The same things were measured in two ways. Each way mixes the same 3 hidden numbers, adds some noise and spreads widely along 3 directions of its own, which tell nothing about the thing.
In the rows, zero is written as 128.
Some things both ways: the first way, then the second way.
[151 125 118 159 156 132 123 119 123 153 120]
[135 162  79 126 133 147 130 121 130 148 127 145 131 109 129 123 116]

[108  80 102 109 139 170  86 118  83 148 140]
[127 123 139 135 104 120 122 118 107 153 167 146  91 129 124 137 109]

[172 130 176 100 107 196  39 109 130 131 118]
[ 71 131 121 146 132 106 133 102 139 151 131 177 128 141  72  89 131]

[ 83 107 103 113  80 141 156 136 145 130 114]
[144 143 147 121 112 101  85 130 123 144 141 127 108 148 156 147 120]

[ 40 124 179 128 117 182 160 175 178 117 150]
[130 130 159 132 111  78  69 115 124 133 116 111 105 168 186 162 132]

[146 154 143  92  54  81 144 158 137  74 108]
[ 82 114 134 135 126 107 135 109 143 134 131 147 129 141  88 101 127]

[116 111 116  91  77 128 130 153 120 104 123]
[ 98 106 130 143 113 106 129 102 117 147 144 145 101 140 115 131 112]

[ 77 125 143 149 146 150 148 143 155 137 139]
[139 129 118 126 129 116 113 117 129 124 119 111 117 130 159 153 113]

[  4 129  62  90  16  87 192 119 213 102  79]
[138  99 155 130 106 112 115 113 106 125 149 105  95 136 151 169  93]

[ 85 152  99 106  70  66 157 128 161  91 103]
[135 132 158 101 149 102 106 147 144 109 149 131 127 101 140 117 113]

[ 87 120 118 110  99 138 117 117 146 128 122]
[115 103 135 138 110 120 141 108 125 127 140 118 104 135 114 137 106]

[110  92  72  86 105 144  59  91  92 137 118]
[ 60  67 137 126 184 108 132 107 140  67 138 155 112  55 139 114  97]

[112 145 116 157 143  99 163 122 154 140 119]
[120 145  75 115 193 129 112 121 150  80 105 146 150  61 185 133 114]

Other things, the second way, with their names:
(300): [120 146  79 122 152 136 131 115 156 106 110 140 150  98 141 123 119]
(165): [118 151 146 137 124  72  57 101 116 147 120 141  90 159 192 160 132]
(365): [ 40  53 120 153 165 124 172  84 120  98 159 173  92  73  87 109  84]
(28): [150 151 131 112 174 105  64 135 110 120 164 172  94  72 221 158  97]
(184): [135 130  69 119 154 166 166 127 146  95 126 126 150  67 128 117 100]
(208): [121 136 139 101 152 123 133 145 172 112 142 139 157 104 101  90 131]
(177): [173 169 106 101 128 123  92 142 150 123 105  92 151 139 183 143 132]
(16): [130 112 146 117 106 129 150 136 150 135 142 107 134 134  74 107 117]
(54): [128 114 172 110 128  87  85 129 124 122 147 117 111 136 165 143 114]
(95): [195 126 142 104  67 128 130 142 132 135 129  43 126 160 147 161 108]
(213): [ 98 135 154 126 128  92 102 120 143 147 137 150 122 148 108 107 139]
(33): [145  55 133 138  83 139 160  98 107  98 129  47 100 128 149 179  81]
(391): [125 123 127 118 174 106  86 124 120 107 153 157 105  76 197 152  97]
(244): [ 71  57 111 148 150 123 147  76 121  73 113 117  94  91 156 146  89]
(27): [176 180 137 124  67 107  84 132 136 177 117  93 132 200 141 147 148]
(103): [112  99 155 125 138 109 118 122 134  97 130 121 112 121 147 134 110]
(458): [163 176  96 111 114 116  93 135 157 118  88  82 164 151 176 140 143]
(55): [ 97 158  80 133 141 119 122 112 162 130  99 157 150 122 122 111 137]
(422): [101  61 155 128 106 131 183 116 120 120 170 121 102 108  57 117  85]
(58): [ 67 130 116 130 149 103 135 104 158 119 105 155 150 127  89  88 140]
(327): [120 125 130 112 120 123 139 128 151 115 116 110 146 131 103 107 123]
(197): [131 133 111 117 141 126 130 133 148 108 119 120 136 104 142 122 114]
(167): [130 123 180 102 134  98 115 148 143 124 167 134 127 115 105 103 117]
(231): [106 127 165 128 108  83 101 115 137 138 125 128 120 169 121 127 138]
(188): [148  86 158 127  80 117 133 121 122 125 132  66 104 148 140 159  96]
(239): [112 127 166 117 126  92 113 131 131 140 152 150 119 132 110 109 123]
(14): [116 139 148 121 123 108 123 128 130 155 157 156 119 127  92 111 124]
(451): [ 77 108 129 144 128  99 109  92 132 123 110 129 109 140 138 131 120]
(181): [ 86  62 163 131 117 110 155 105 136 103 134 105 115 132  83 115 107]
(176): [114 116 113 126 145 122 131 120 133 114 136 138 117 106 137 135 107]
(354): [128 198  58 132 142 123  85 115 144 136  93 154 144 128 181 132 143]
(151): [159 131 106 123  85 153 151 127 144 135 107  72 146 150 110 127 120]
(253): [ 87 127 136 116 146 100 122 127 168 106  99 126 161 133 111 102 140]
(334): [ 81  65 116 155 142 133 161  93 112 107 158 152  88  85 111 138  85]
(122): [104 153 141 120 142  94  92 116 144 136 128 152 126 140 135 106 135]
(193): [126 118 133 128  93 119 145 120 134 138 128  98 124 157 102 125 121]

Some of these things the first way, each followed by its name:
[ 53 132  67  79  44  87 123  90 179 111  85]  (334)
[ 66 112  91  98  93 103 156 144 123 106 128]  (244)
[ 77 108 101 159 163 118 174 140 125 148 143]  (95)
[  7 108  93 130 137 123 159 130 154 135 140]  (33)
[161 120  81 148 111  95 155 112 121 144  93]  (300)
[150 103 106 105 111 173  50  89 110 149 114]  (14)
[119 103 129 182 189 191 132 118 132 188 140]  (177)
[176 131 181 185 180 134 191 196 108 131 160]  (354)
[119 121  62  53  34  52 112 117  99  78  98]  (365)
[174 119 139 134 163 124 113 146  69 126 149]  (327)
[ 60 104 160 114  87 189 161 172 161 120 138]  (165)
[152 120 112  87  53 129 118 132 125 108  95]  (213)
[ 87 127 110 121 109 141 104  91 167 147 107]  (176)
[133 132 139  90  90 109 120 149 121  93 123]  (239)
[ 97 116 100  96  85  92 159 153 112 101 124]  (103)
[201 144 191 120 135 146  83 156 101 103 144]  (58)
[ 98 118  96  81  72 124  84 106 125 110 111]  (181)
[ 65 111 147 112 129 170 114 142 133 126 155]  (54)
